All rows are made from the same 10 directions, up to rounding. Whole rows:
In the rows, zero is written as 128.
[[131 142 150 186 147 158 143 120 185  92 151 124 129 114]
 [153 116 106 101 137 118 116 132 164 177 131 181  96 105]
 [146 124  87  31 119 145 126 148 183 113 187  83 108 117]
 [ 92 169  88 125  92 169  79 126 148 119 175 103 156 137]
 [119 162  99 162 111 122  87 105 207 164 200 145 132 164]
 [152 103 129 178 111  48 145 116 104 150 120 178 107 181]
 [121  84 114 132  88  38 130 164  79 122 106 114 125 124]
 [184  88 129 115 107 140 125 139 156  92 141  73 156 104]
 [107 127 126 110 121 203  88  97  75 102 118  89 155 162]
 [162 105  90 119  77  95 106 153 104 151 110 159 140 105]
 [ 81  80 146 108 132 118  81 126  84  79 126  60 147 140]
 [114 126 127 157  96 136 107 155 100 110  97  98 174  80]
 [ 88 196 168 136 180 185 100 101 167 111 165 150 169 117]
 [181  97 147 162 134 175 150 103 140 142  93  94 128 134]]

Rows cut short, each followed by the rest of it:
[142 128 125 132 138 122 117 119 180 157 152 142] | [119 127]
[145  70 125 132 114 126  67 119 153 110 150  90] | [150 126]
[ 93 130 142 144 135 120 152 120  84 154  87  93] | [115 155]
[132 144  92 122  80  99 106 140 115 130 152 150] | [148 140]
[100 124 108 138 137 188 106 122 123 119 112 151] | [ 95 113]
[100  95 150 148 138 100  80 144 133  91 132 123] | [154  85]
[176 154 143 177  84 102 137 135 155 145 138  87] | [210 119]
[146  85 128 100 138 143 114 129 137 148 107 102] | [117 106]
[113 128 191 108 179 102 122 110 111 166 101 108] | [164 127]
[117 151 140 111 143  92 136 130 159 130 167 123] | [134 138]
[108 130 150 132 147 103 146 125 114  82 146 134] | [119 151]
[141  99  92 148  90 141  94 152 103 106 105 174] | [127  84]
[ 84 109 112 111 111 118  97 151  96 100 122  98] | [131 109]
[116 162 139 192 117 167 120 107 128 116 131 122] | [162 145]
[119 164 129 102 136 189 119 106  94 195  84 122] | [148 131]
[126  89  78 109 117 164 105 141 113 147  93 165] | [70 96]
[197  84  90  95  96 186 145 130 117 101 114 110] | [103 128]
[158  80 108  52 126  86 139 139 131 141 140 107] | [ 90 144]
[130 161 105 139 120 132 121 143 144 142 133 202] | [125  93]
[120 177  95 133  77  93 144 150  78 119 135 172] | [145 145]
[123 150 112 154 108 114 178 170 144 167  91 108] | [114  74]
[134 136 143 116 122 147 135 117 108 122 124  75] | [161 148]
[117 103 172 166 153 135 113 119 126  95 114 104] | [153 112]
[ 80 167 140 143 136 175  71 105 177 157 159  60] | [181 126]
[104 125  64 133  90 139  97 140 141 193 117 131] | [ 91 118]
[126 146 151 146 107 116  84 114 110 129 140 100] | [213 142]
[103 108  94  87 131 113 126 120 132 196 124 104] | [ 66 166]
[167  80 142 145 127 137 118 123 125  61 135 137] | [135 125]
[ 68  87 103 167 118 110 102 141 143 100 141  97] | [ 79 130]
[176 178 129 127 118 224 155 104 128 159 103 110] | [165 130]
[113 138 118 105 142 131 121 103 104 172 121 166] | [ 99 171]
[133  96 104 148 126  89 149 130 175 145 150 129] | [ 60 152]
[171 153 115  90 127 148 146 160 196 146 143 130] | [140  55]
[ 70 170 143 152 123 160 137 139 112  67 139  64] | [162 123]
[147 193 165  90 160 166 185 129 135  81 149 125] | [161 119]
[101 133 147 173 140  97 118 117  87 146  99 184] | [129 140]
[121  81  86 160  82  87 106 138 127 163 117 104] | [ 98 143]
[118 198 143 149 159 121 164 145 181 167 131 186] | [127  77]
[147 108 152 118 136 136 134 138 133 110 114  86] | [153  96]
[ 80 139 141 127 128  56  98 118  79 184 115 141] | [149 164]
[156  96 143  90 143 171  84 111 121 112 124 124] | [158 114]
[138  90 121 180 140 118  98 128 192 133 141 174] | [96 96]
[159  96 112 143  93  90 114 118 109 126 138 139] | [131 171]
[ 62 145 154  96 169 130  81 132  71 160  80 173] | [148  85]
[136 104 117 132 119 108 109 128 160 126 154 117] | [121 133]
[158 117 174 106 179 141 156  72 143 173 126  90] | [118 196]
[102 100  95 173 139 214  91 115 188  83 153 138] | [ 67 112]
[137 129 164 145 149  68 115  91 142 190 141 138] | [150 181]
[150 146 160  89 135  78 163 173 173 106 154  74] | [178  67]
[115  84 121 123 103  55 143 167  94  70 130 102] | [113 123]
[126 176 117  92 122 116 159 163 127 125 134 152] | [136  91]
[174 114 103 149 100 154 162 149  90  93  88 185] | [105 100]
[141 151 122 125 125 116 127 112 182 178 164 107] | [136 156]
[142 101 142 129 130  82 131 112  86 111 129 156] | [123 177]
[129 108 126 112 131 123 100 115 133  97 162 135] | [126 153]
[102 126 136  99 147 141 119 146 104  96 113 140] | [128  88]
[204 157 137 140 101 174 145 113 135  82 153 134] | [189 141]
[ 89 158 100 186 116 168 131 132 155 164 113 121] | [101 112]
[117 144 142 127 130 162 131 127 120 104 125  86] | [156 120]
[152 100 116 124 121 137 148 105 144 107 157  89] | [ 94 189]
[ 86 138 135 168 132  76 147 134 144 137 140 110] | [108 146]
[149 126 126 109 135 138 124 130 164 130 146 130] | [129 111]
[142 108 163 142 139 139 107  79  62  94 120 150] | [155 197]
[ 92 130 122 151 123 107  95 116 145 119 167 119] | [129 160]
[112 132 103  98 108 143 147 125 137 129 152  38] | [110 171]
[116  89 111 126 125  80  98 136 159 157 142 124] | [101 124]
[163  76 152 164 151 124 133 101 142 186  83 125] | [105 137]
[152 106 171 105 177 140 106  99 121 139 111 165] | [142 125]
[137  78 121  36 132  95  95 151 141 166 124  72] | [134  90]
[138  98 106 158  94 102 148 166 109  63 123 144] | [108 101]
